There are 3 ways to turn a row about zero (a turn may also mirror it). The second row of each pair is the first, turned, with some noise. The first 30 pairs use one turn. New pairs use 3 turns, one after the other, and a turn may come again.
Known pairs, each followed by its turns in order:
[  0   1 -13  -1  10  -3   1  11 -26]
[ -3   4 -24  -5   1  -4   2 -10 -20] | (2)

[  7 -22   4 -25 -23 -25 -26   3  -4]
[ 18 -13  -5 -21   2  42  18  10   3] | (2)

[ 22 -10   4  22   1   3  20  23  -3]
[ -1 -14 -24  13  17  -6 -21 -14   9] | (2)

[ 0 -3 -5  0 -5 -4  0 -9  7]
[-1  8  5 -5  1 -9 -5  3  5] | (1)

[-21 -11  -6   2  -3  -2  -4  13   2]
[ -3  20  -7 -14   8   5  -4   7   1] | (2)

[ -9   4   1  -1  -1 -13   8 -11   2]
[-12  16  -4  -4  -1  -1   2   3  -6] | (1)

[  5 -13  14  -8  -1 -17   5 -18  -3]
[  0   7  -2 -16 -17  24   3  -1  -6] | (0)

[-28  -3 -28  -6 -16  30  30  13   4]
[-30  44 -10  12 -11   7  -7 -14  17] | (2)

[ -6 -27   9   5  28  23   8  15 -14]
[  5 -26  -7   0 -11  31  -2  25  11] | (1)

[ -6 -15   4   2   4  33  -4  11  -7]
[  9 -27  -2  -9   0  17 -11   6  19] | (1)

[ 22  -4 -20  -8  21  12   6  10  -8]
[ 15  -9   9  33 -12  10  -7   8   5] | (1)

[ 24 -12   4 -12 -15  -3  11  18   6]
[ 27  10 -17  13  11  -1   3  -1  15] | (1)

[-13   3  19   4  18  -7  14 -10   9]
[ 18  -6  10   3 -22  10   0  13  -6] | (0)

[ -6 -11 -21 -12  -6 -25  11 -16  16]
[-10  27  -3   7  -6 -24 -14  16   4] | (1)

[ -6  11 -26   0  -3 -21  10  -5   5]
[-2 -2  0 -4 17 12 -6 24 21] | (0)

[ 12   3 -19  -1   2  24   0   9  16]
[-10   8   3  25  -6   8 -20   1  -8] | (2)

[-18  -3   7  18 -11  16   9 -14 -17]
[  7  -7  14  -5   7  -2  33   2 -14] | (0)

[ 13 -12   6 -16 -19   2   0  -7  23]
[ 6 -9 17 14 -4 24 -2  1 21] | (2)

[-22   0  -8  10  14  19  15  -1  12]
[ -7  31   6   8   3 -18  -7   0   2] | (2)

[  1  -2  -9 -18  13  -8  -6   4 -18]
[  0 -13  -1  21   6  -7   0  14 -15] | (1)

[ 0 31 -1 -2 -9 19 -2  8 -7]
[-15 -28   9   9  10 -11  -1  -4  -4] | (0)

[-16  18 -14   7  23  -3  -5  15  25]
[-11  17  21 -10  13  -7 -28  -2 -19] | (2)

[13 -2 -3 -4 -4  4  1 13  8]
[-11   9  -3   7   1  -9 -10  -2  -3] | (0)

[ 17  21  16  23 -12  -8  -1  -9  -3]
[ 10  15  11 -13   1   9  17 -22 -14] | (1)

[  7  -2  -9  28 -42  29  11 -10 -14]
[-31  -5 -29  17 -19  -4  -5  23  32] | (2)

[ -6  -5   6 -28 -16 -14  -5   6   7]
[ -2   1 -18   3  22 -23   3   3   7] | (1)

[ -7  13  -1   1  15   3  -5 -23  -5]
[ 19 -19   2 -12   7   8  -1   0  -4] | (0)

[  3 -17  -8   0   0   9   3   1  -5]
[ 0 14  6 -8  5 -7  4 -9 -1] | (0)

[-21 -19  18 -37  22   3  -8  27 -11]
[  2   6  10  -7 -44 -19   0 -23  31] | (0)

[  1   3 -10   1  13  12   7  17  -9]
[  4   0  18   9   8 -16  -5  -7  10] | (0)

New pairs. What belongs after each?
[ 10  12  -5   5 -23 -27 -16   8 -19]
[ 21  11  15  27 -20 -14   0  10  -2] | (1) (0) (2)

[-22   8  -6   0 -28 -20  22   8 -33]
[ 12 -27 -33  12  -4  27 -20  17  -9] | (0) (2) (0)

[ 7 16 15  4  1 15 12  2 -3]
[ 15  21  -4   8   6   0  -8 -10   3] | (2) (2) (2)

[-11   6   2  -5  15   0 -19 -18  -7]
[  8 -10  -1   4 -10  -6  19   9 -18] | (2) (0) (0)

[  5  13  -4   5  -2 -11  14  14 -28]
[  6 -24  13 -14  18  -1 -14  -6  -5] | (0) (2) (2)

[-11 -12  12 -10  -8   6 -21  -2  -9]
[ 2  0 24 17  1 19  3  0  0] | (1) (2) (1)

[ -3  17  17  -5  11  -4  26 -27 -11]
[-12  -7   1 -15 -15 -10  32  -3  19] | (0) (0) (2)

[-17  -3  -5 -14 -40  -4  -8   3 -13]
[-17  28  12 -22  -4   3 -12  20  -7] | (0) (1) (2)

[ -8  -1   4   0  -5   7  11 -21  26]
[ -6   8  27  -8   5 -16   0   8  13] | (0) (0) (2)

[ -8  11  14  27  28  12  -9  -2 -28]
[  9   3  29 -39  -5  -9   5  -7   5] | (2) (2) (0)

[ -1 -23 -16  17  -7   0 -20 -29  13]
[  7   8   6 -10  -1  -1 -44  -3  19] | (2) (1) (1)

[ -5   1  -5 -20   8  13   8 -16  16]
[  5  -7  13 -13  21  19   4   2   8] | (2) (2) (2)

[  8   5  -3   7 -13  -1   0 -10 -14]
[  7   6  15   3  -8   1   4  -8 -11] | (1) (1) (0)

[  3 -14  -4   5 -10  -3   9  25  12]
[  0   8 -12   8  25  -5 -16   3   3] | (0) (0) (2)

[ 17  -4   4 -10   7  23  14 -12  10]
[-10  21   1  -4   9   1  -5  -2  29] | (1) (1) (1)

[-12  -7  -9 -11  -3  19  17  30  12]
[  7  -8  -6 -15 -29  22  18   1 -11] | (2) (1) (0)

[ 15  17 -15   3  -5 -18   8   9  11]
[ -4 -28  11  -7  -4  16   7 -12  -5] | (1) (1) (0)

[  3  -6   7   7  -9   6  -6 -29  15]
[-24   4   5  -7   7  -7  18   8  11] | (0) (0) (1)

[ -8 -14   9   0 -13 -23  -7  -9 -11]
[13 11  6  9 23  7 15 -6  1] | (1) (1) (0)

[ 36   9  11   0  26   2 -21 -10 -10]
[ 45 -15   4  24   9   9  -3  -7  -3] | (2) (1) (1)

[-23 -18   0  19   0  12  -4  24  13]
[ -9 -18   5  -7   2  22 -10 -23  23] | (1) (2) (1)

[  2  23   4 -13 -15  23  21  -6  -6]
[ -9  -6 -22 -20  21   8   7   5  25] | (1) (1) (1)

[-14  -1   1 -10  11   3  25   1   8]
[ -9   6  -4 -20  -5   1 -20 -12  -8] | (0) (0) (1)

[ 21   2 -19  11   0  15  11   2  11]
[  3 -13   3   4  -4   5 -21  15 -22] | (1) (0) (1)

[ -3  -4 -11  -3  -5   7  -7  -3   2]
[  3   9 -13   9   1  -3   3   5  -1] | (1) (1) (1)

[-17   8 -34  15  15 -23 -31 -13  -6]
[  3   4  27 -15   9  13 -15 -23  42] | (1) (1) (0)

[  5   6  -2 -15   5   6   8  14  18]
[-26   7   2  11  11   2  -3   4   3] | (0) (0) (2)

[ -4  -1   1 -12  13  -7  38 -10  27]
[ 20 -17  19   3  17 -27 -12  -5  18] | (0) (2) (1)

[-20  18  -5  -1  -3  -5  25 -22  -7]
[-34  -7  -1  14  -3  -3 -11 -11 -13] | (2) (1) (1)

[-20   6   3  -1 -20 -15   7   8  -5]
[  0 -14  -9 -21  -4  -3   3   4 -20] | (1) (1) (1)

[ 13   2 -22  -6   6 -20  -7 -17 -10]
[ 7  6 -1  4 12 31 18 -7 -6] | (1) (2) (2)

